The rows of a group lie close to one hidden flat surface of 12 dimensions, which passes through zero. Surfaces can cross.
Some rows, each with its group after it:
[ -5  -8 -16  21  10   7 -13  -6  -6 -14  -1   2 -11 -22  -2   3  -9  10
 -12  -7  -3  -6  20] | Zin
[ 14  -2  12 -22   3   7 -19  15   4   9 -10  10   5   0  13  10   6   0
  17  22   5   4  17] | dun
[ 13  -9   9   0  21  13  -3  -5  -5   5   3  -1  -4   0 -12 -11  20   3
 -15 -22  -6 -13  20] | runu
[ -2 -11  -8  -9   3   8 -12  -5  13  10 -11   0   0  -3   2 -10  -6  10
  -2  11   6   0  28] | dun
[-13   7  30   2   4   3  -9  12 -17   2   3 -11  -6  22  -8  -1   4   2
   1 -16   0   7  -5] | nenab
[  1 -11  11 -17   4   6 -14   1  -7 -11   3 -20   1  26   9 -18   9  -3
 -19  11 -11 -12  16] | runu
[  7   9 -10  12   7  -7  11  21  -2  -5  11  21  11 -28  -5  -1 -14  -5
   2  -5  16 -10 -18] | nenab
[-13   0 -23 -13   3  -8  -9 -18  10  -1   3 -26 -19   1  -3  -9  -7   5
  -7  14  -6 -11   7] | dun
[ 10   0   8  -2  10   3   4   7  -5 -17  -6   7  10   9  10   0  -3 -14
 -16  14  -9 -11 -18] | Zin
[  2  -8  -8  -6  10  14  -9 -10 -20   5 -18 -16  -4  21 -15  10  -9  20
   0   0  16  37   4] | runu
[-13  13  21  -2  -2  -9   5  -8   5  26   8  20   6   4   9   7   2  -2
  -2  -7  15 -12 -14] | Zin
[ 19  -6 -11 -12  16  -2   4  17 -17 -20  21 -18   6  -6 -13 -18   6   0
  -7   2   0   8 -14] | vikiz
[-15  16  13   5  -6 -18 -15  -1  21  12  -3  -5 -14   3 -16  -7  -6   4
  13   4   3  -9  -6] | Zin
[ -7   2  -1  -2 -12 -15   6 -14  15  18   1  22  -9 -22   3  10  12   5
  12   0   0  22  -6] | nenab
[ 21   4  -1 -16  14 -13  -7   2  11  -1 -16  29   3  -6   0   5  -3  -8
 -10  35   9   7 -23] | vikiz
[ 12 -11  10  14  14  11 -14   0  24   1  -6   4   0 -14 -18  15 -19   6
 -14  23   7   6  -7] | nenab
[-19   0   2   0   1   8   9   9  -2  -1 -25   5   5   7   1 -27 -15  -2
   5  -2   4  10   1] | runu
[ -1  -4 -16 -39  -7   0  15  16   9   5  20 -13  -9  -3   9  -9  -4 -20
  -3  10  -4 -20  11] | nenab
[ -8  14  -5   6   6 -13 -11  14 -22  -7  20   9  -9 -16  -1   9  -5   4
  -3 -11  13  -6  -6] | nenab
[ 32  -6   1  17   7  12 -18  -1  -1 -10 -25   5  15  17   0   7  -1   4
  -9   9   2 -15  19] | vikiz
[ 17   2   1   2 -19  -5  14  -9  16   8  -6  -8  -1  23 -16  -7  13  -7
   5 -14  -9  -8   4] | nenab
[  9  -9  14  20 -11  11 -14  -5  22  -6  -2 -11  12 -10  15   9  18   5
  25  11 -25  -7  17] | vikiz
[  8 -21  15  17  -9  24   6  -2   0  -1   1  -2  10  -3   0  19   9   5
   2 -11  -9  31   6] | Zin
[-13  -6 -19 -16  -3  -4   5   0   2   0  18 -12  -6 -13   3 -13  -5   1
  -4   2   0   2   3] | runu
[ -4  12 -12  -9  -7  -7  -1   0 -16 -10  -1 -25  -5  26   7 -12   3  -5
  10  -6  -9 -19   4] | dun
[ 25   1  -3   1  24  -4  -1  -8   1  -6 -12  17  11   0  -8  13  -7   1
 -19  23  15   7 -37] | vikiz
[-25  -3   6  -6 -14   0  15   7   6   5  20  -8 -20 -10  -7  -6  -1  -8
  -3 -19 -10   6   5] | Zin
[  4  -6  -6 -11   3   2   8   1   9  10   1  22  -5 -21   3  20 -11  -6
  -6  16  10  20 -10] | dun
[  3  -3  -7 -23   6   3 -18  -1  -6  -3 -12 -14 -11  10  10  -5  11   3
   5  14  -8   0  25] | nenab
[ -2  10  19  -4  -1 -20  -4  -2   5   0  21   7 -14 -11   2  23  16  -6
   4  10 -12   4 -29] | dun
[ -4   5 -10 -16   5   7   7  18  -9  -3  -8  -9   9  -2  10 -17  -2  -4
  28   3   0  -5   1] | nenab
[ -7  -3 -10 -29   4  -1  13   0 -16   4  20   6   8  -5  23   7   1  -6
 -12   9  10   8 -13] | vikiz
[-18  18  18   7  -4 -25 -23   6  -1 -10 -11  18   3  15  11 -10 -20  -2
 -13  25  12  -7 -16] | runu
[  7 -11  24  -5  -5  -6  -9   5   5  -1  24  11   5  -5  -2   6   9   1
 -21  12   4  20  -8] | runu
[ -1  -1  -1  22 -23   0  -8 -11   7   4  -7  23   7 -10  26  21   3   3
   5  -3   0 -14  27] | vikiz
[ -7  -1  -8  10  -7  -1  19 -21  -8   4 -12   9  16  16   8  -3  -8   0
 -13  -8   8   9 -16] | dun
[ 11  -6  -5  -7 -14  10  24   1  32  15 -11  -6   3   0 -14  -8  -3  -9
  20   1  -5   5   1] | nenab
[ 22 -25  -4   2   0  21  12  -2   2   3 -16  22   3  -8 -10   0  10   3
 -12 -11   0  31  23] | vikiz
[  5  -9   8 -10   1   3  11 -21  12  31   6  21   0  -4  -3   1  23   2
 -12 -17   6   1  15] | Zin
[ 18  -1   7  -1  10  10  13  10  -2  -3 -12  21   9  -4   4  13   3 -13
  -2   3  -2   1 -14] | runu
[  1  -1 -25  -2   3   5   5  -5   4  -8   3  -2   3 -10  18  14 -18  -8
  -4  17  -3 -26  -4] | dun
[ -5  13  -9 -11   1 -12  -6  18  -1  -5 -25   0 -17   9 -19 -16 -22  -2
  11   9  11  11  -3] | vikiz
[ 17  -1  -2 -17  15 -11   0  -3  -5  -6   2  -4 -15   3 -23   4   6   0
 -12  10  -1  28 -25] | dun
[ 26   1 -23  -7  22  13   2   0  -3   3 -11   6   2 -16  -2  21  -4   0
   9   7   9  -7  -3] | runu
[ -6  -1  10   2  -8   3   5  14  12   5 -19  12  -7   4  -9  -9 -13  -6
   2  -1   3   7   5] | Zin
[ 14   1  32  10 -17 -21 -25  13   4 -15  -8  25  -7  18 -11  -3   7  -2
 -22  12  -1  19   5] | vikiz
[  1  -5  -1  12  -6  -3 -12  -7  -1  -5  -3   5  -9  -2  -8   5  -1   9
 -12  -4   2  12  15] | Zin
[ -9   0  -9  11   0  -2   0 -29  -1   6 -11 -11  -8  -3 -10   3   8  19
  13 -11  -5  26  -3] | nenab
[-12 -17  -4   7 -21  17  -4   6  -3  -5 -14  20  -3  -7  24  20 -15  -2
 -11   3   1  17  38] | Zin
[ -9  -7 -17  -5  -9  -3  19  -8 -12  -1   5   4  -8  10  -1 -18  -2  -9
 -30 -25   0  -7  15] | dun
[-24  10  -9 -10   9  -6   6  -2   2  18 -30  33  -7  -6   5  -9 -23   0
  -3   6  24   9  -8] | runu
[  8  10  -4  -6 -14 -23   0  -1  -1   1  13  23  -2  -3  13   3  16 -10
 -10  -2   0 -17   5] | nenab
[-23  12   5  -8 -19 -18  -7  20 -10  -9  10  -9 -15  12   1 -17  -6  -4
   4  -4   0   2   5] | vikiz
[ -5 -16  10   1  -9  10   9 -20  -3   6   9   0  -5  12   2   8   9  -1
 -31 -15  -6  14   7] | Zin
[ 17 -10  14  -5  -6   5  -4 -17   4  10  -5   8  13  20  15  19  17   3
  -5  10   1   7   5] | Zin
[  8  15  -6  -9 -11 -15  12  10  -3   7  -6   5  -9  11 -14 -11   5  -7
  15 -17   6  -4   0] | nenab
[ -9 -11  12 -12 -13   7  -4   4 -24  -1  22  -3  -1  23  13  11   2   0
 -29 -12   8  11  18] | vikiz
[ -5   1   7  18   4   1  -1   6  11  10 -16  41  -5 -29  -8   0 -10   2
  -1  -7  13  11   8] | Zin
[ -3   6   3 -13  -1 -10  -5   1   5   1   1  12   2   3  19   7  -5 -11
  -9  23   0 -13  -8] | runu
[  5  -7  15 -18  -4   3 -14   2  -2   4  -7   1  -1  33  -1   2  -7  -1
 -27  13  12   4  12] | dun
[  5  -4  -3 -10  14  19  11  -4  18  17 -38   6   0   0  -9  -6  -8  -1
  18   7   1   8  -1] | vikiz
[ -5   3 -35   0  -6 -10  16 -14  -9 -10  -9  -2  -1   5   6 -10 -12  -3
 -11  -1   0  -5  -4] | dun
[ 16 -13 -42  -4   3   0  -2   7   3 -14  -6  -3  -6 -28 -11 -12 -12   6
  -1   9   2  11  22] | dun
[  9  -2 -20  -7  16  -7 -14   0  -3 -10   7 -14  -4   0  -6 -22  -2   4
 -13   8   0 -24  12] | runu
[  1   3  14  15 -17  -3  -1  16  17  -8 -21   7  24   9   0 -25 -11  -1
  17  16   3   6  -4] | runu

New rows. What belongs after each?
[ 14 -15   7   8   6  16  11   7 -16 -11   1  20  11  -3   2   1   5  -6
 -28 -15   1   7   5] | Zin
[  8   3 -25   4  -1  -7  -1  -8  -4 -16  -4 -11   6   1  10  -6   2  -1
   5  11  -9 -19   2] | dun
[-10   8 -24  -6  -6 -19   0   0 -15  -2  22 -25 -15   2 -22 -18  -3  12
   3 -20  10   6   0] | Zin
[  7  -4   0 -20 -16  -2   5  17   6  -9  -6 -20  -8  25  -8 -17  -1 -12
   4   7 -10   9   9] | Zin
[  8  -1 -16  14  21  -3 -12 -25   2  -8  -9 -13  -9  -4 -17  -5   1  15
  -9   5  -5  -3  -4] | Zin
[ -4   2   3  -3   8  -1  16  -7  -4   8  -3  21 -16  -3   1 -12  15 -14
 -23 -28 -11 -22  11] | runu
[-12   2  -3   6   0  13  10   7   4  -4  -7 -33  -5  12 -21 -20 -15  -1
  14 -12  -7  -2  -2] | Zin
[  6   5  11  18   8  -5  -5 -13  13  10 -12  11   6 -14 -13  16   5  13
  17   8   4  24 -26] | Zin
[-22  -4  19  11 -22  10   5   7   2  23   9   7  -3   1  -4   3  -6   4
   2 -32  12   7  24] | Zin
[  8  -4  -2  -3 -10  -6   4  13 -19 -18  22   3  -6 -10   1  27   0  -4
  -6   3  -1  32 -18] | runu
[  1 -12  -3   3  14  10  -2 -16  13  -4  -1   1 -11 -19   5   4   8  -2
 -17   5 -21  -9   9] | Zin
[-22   1  -8 -14 -22 -17   9 -17  13   9  -7   9 -12   3  16  -7   3  -7
   0   9  -9   9   4] | vikiz
[-23   5  34  16   7  -1 -28  15 -18  -7   9   5  -8  -4   1 -11   6  11
  -7 -14   1   7  14] | runu
[-23  12  -4   0  -9 -11  -2 -10  -5   4  -5   2 -16   6   9  -4  -1  -3
  -2 -10  -4 -11   9] | runu
[ -3  -5  24 -15  -5   1   0   5  -4   3 -13  26  19  12  32  -9  15 -12
  -5  15  -4   6   4] | nenab
[ 25   1 -31   3 -14  -5  13  -7  11  -3  -6  -2   5  -3  -2  -6  11  -4
  12  -7  -8 -19  18] | nenab
[ 11   4  -4 -10   3 -11 -26  -4  24   6  -4  -1 -21  -9 -11  19  -5   4
   5  26   1  -3   9] | nenab
[ -8   7 -13   1 -16  -9  15   6   9   5  10  17  12 -28  25   6  -3  -8
  19   6   1 -10  -5] | nenab
[-10  12 -17  -9  -8   1  -9  -2   6  16  -6 -16   7   2  18   6  -8   8
  40  11   8 -18  14] | Zin
[ 20  -7   5  -3  20   9 -11  33 -12  -9   7  12  -7 -15 -19  -1  -7  -3
 -14  -7  12   0  15] | nenab
[  9   2 -14  -9  19   4  10  10  -3   7  -2   5 -15 -13 -26 -11  -4  -3
  -3 -17   7  -1   3] | vikiz
[ 10   0  25  10   5  -6   2   2   4  -5  -3  18  10  11  -7 -10   4  -8
 -24   3  -1  -4 -17] | runu
[ -9  -2  11 -35   6  -9  -1  -4  -8   9  10   4 -16   9   2 -11  19  -4
 -16   1  -4  14   2] | nenab
[ -9  13   9   2  -1   4  -4   1  12  21 -10 -13   7  17  -5  -8  -7   5
  27  -3   8 -19   0] | Zin
[ 26 -13   5  -6  27  20   3   0  10   4 -10   9   9   0  -6  -3   5  -7
 -21   5  -2 -19   6] | dun
[ -2 -12   6   6   9   6  18 -13 -12  -4  31  -5  -5  -6  -9   2  17   0
 -31 -25 -11   8 -12] | Zin
[ -4   3 -11   8  -4  -7 -19  20 -22 -20   5  -4  -9 -12  -3 -11  -1   9
   8  -9   1   8  26] | runu
[ 10  12   8   3  -6 -14   3  32 -19 -10  24  11  13 -17  -7  -3   8  -1
  18 -11  13  17 -20] | Zin
[ 11   7   1  -5   9 -13   0  13  -6  -4  16  15   1  -7  -6  -5   0  -9
 -17   0   9 -14 -11] | nenab
[ 13  -3  -7   6   9   0  -7  -6   0 -10  12 -29   2 -12  -9 -16  29  13
  24  -8 -21   0   7] | dun
[ 16  -9  -5   7  24  20   2 -12 -13  10 -13  -3  -8   3 -28  -4  11  15
  -8 -32   6  12  13] | runu
[ -6   6 -10  -8   4  -5   4 -16   2  12   1 -21  -9  21 -19 -20  -2   6
  -7 -12   5 -12   1] | Zin
[ -7  -4   2  -7  -8   9   7  18   4  -7 -19  -3  13   8  15 -25  -8  -8
  12  11  -7   1  10] | runu
[ -6   8 -12  -2  -9  -5  12 -12  23  16 -16  10   4  -3   8  -7  -7  -7
  12   5  -1 -21   2] | runu
[ 10  -6   1  10  24  15  15   7  -7 -13  -1   6   9 -13  -7  -8   0  -7
 -13  -9  -8  -7 -14] | Zin
[ 35  -9   6   6  16  12 -24   0   0   3   4  -2   5  -6 -10  18  19  14
   7  -1   4  -5  23] | runu
[  8  -9   2  -3 -15   4   7  -3  -4   5 -35  22   2  21  -6  -8   1   1
  -4  -4   8  36  15] | runu
[  0  -5 -29 -11  12   3  10  18  -5  -4  -6   8   1 -27  -7 -18 -14   2
   3   0  12  12   4] | runu
[-25   9  13   3 -24 -10   8  -2   5  14  -5  26   1  -1  18  16 -12  -6
   5   2  10  15 -11] | nenab
[ 22   6   4 -13  -6 -25  -7  -1  -9  -5  17  10  10   1   5  14  22   3
   7  15   8  22 -26] | Zin
[  8  -1  -3   0  14   0   7   4  15   6   0  12  11 -18 -11 -10  -9  -1
  -1   7  12  -3 -15] | runu
[ -8   1 -16 -16  -7   6  10   2 -10  -5   7 -17  -7  19  10  11 -19 -12
 -13   2   0 -14   0] | dun
[  9  -1 -17  17  -1 -10  15  -1   4 -10  -5  29   0 -19  -4  -9  -8 -11
 -26  -6   1 -12  -1] | dun
[  3 -14 -26 -26  -4  19  26  -7   3  -1  -5 -31   6  13   4  -4  -9  -5
   9  10  -6  14  -5] | runu
[ -6 -10   5  -5  -1  20  11   4  31   7 -17 -13  -9 -10  -2  -5  -3 -10
  23   7 -23   0  12] | Zin
[  0   2  17  14  10  -2   2  -3  -6   4  27   0   2  -4 -15  -7  15   5
 -19 -30   2 -13  -4] | Zin
[ 29   5  14   7  16  -1  13   2  -4  -8  -7  30  14  -1   3   9  17 -16
 -11   0  -6 -14 -25] | dun
[ -4   2  34   9  -7  -2 -18   9  15  -7  22 -20  -1   5   8   7  14  -4
  10   9 -23 -23  -1] | Zin
[  2   9   8  15  -2  -2  -4  25  14   4 -20  23   0 -25 -10  -7  -5   0
  34  -2   5   8   4] | vikiz
[ -6  -3  21  22  32   5 -10  -4  -6  -3   6   9   8 -26 -12   2   4  18
  -6   1   5  25 -29] | nenab
[ 19   0 -11  11  10  -4  -9   1   5   3  17   2   3 -27 -16  14   3  10
   6   0  11  -3  -4] | runu
[-26   2   1 -10  22  12 -14   6 -18  -4  -5 -16   5  -6  21  -2 -12  11
  17  17   2  10  -7] | nenab
[ -3  16  12   5  -7 -15  -6   9   7   7 -20  15   2  16 -11  -6 -16   1
   7   8  19  12 -17] | Zin
[  7  -1  -1  28  -4  -6  -1 -23   3   3 -16  17  -7   3 -21  15  -8  10
 -19 -13  10  20  -7] | nenab
[ -4   6   8   8   2 -12 -17 -24   9   7  13 -15  -6   0  -4  12  14  14
   6   7  -7  -6 -11] | Zin
[-19   1  13   1  -1  16  -2   7   1  15  -7 -13   2   4  -4   0  -9  10
  28  -9   9  13   5] | dun
[  4   9   6  15  -7 -23 -12  -4  -2 -12   8   0  -4  -4  -7 -11  22   8
   8  -6 -13   7  -7] | dun
[-12   2 -13   2  15   5  -3   8  -5  -3   8 -14  -7 -20  -5 -25  -1   4
   9 -15  -3 -21  16] | runu
[ -5   4  -3  11 -12 -21 -21  13 -22 -23  15   2 -15   7  -7  -6 -11   3
 -29  -6   8   1  13] | Zin
[ -3  -2  12  -9   4  -5 -14   9   5   2   2  -9 -23   7 -28 -15  -4   3
 -16  -4   3   8  11] | dun
[ -5   7  -3  23  -8 -10  20   8  -9 -11  11   9  -1 -14  -7  -4   2  -9
   0 -29  -6  -4 -16] | dun
[ 18 -16  -2  -3   4   1  -7  -6   1   6  10   5  -2  -7 -21  -2  13  14
 -15  -8  10  19  15] | runu
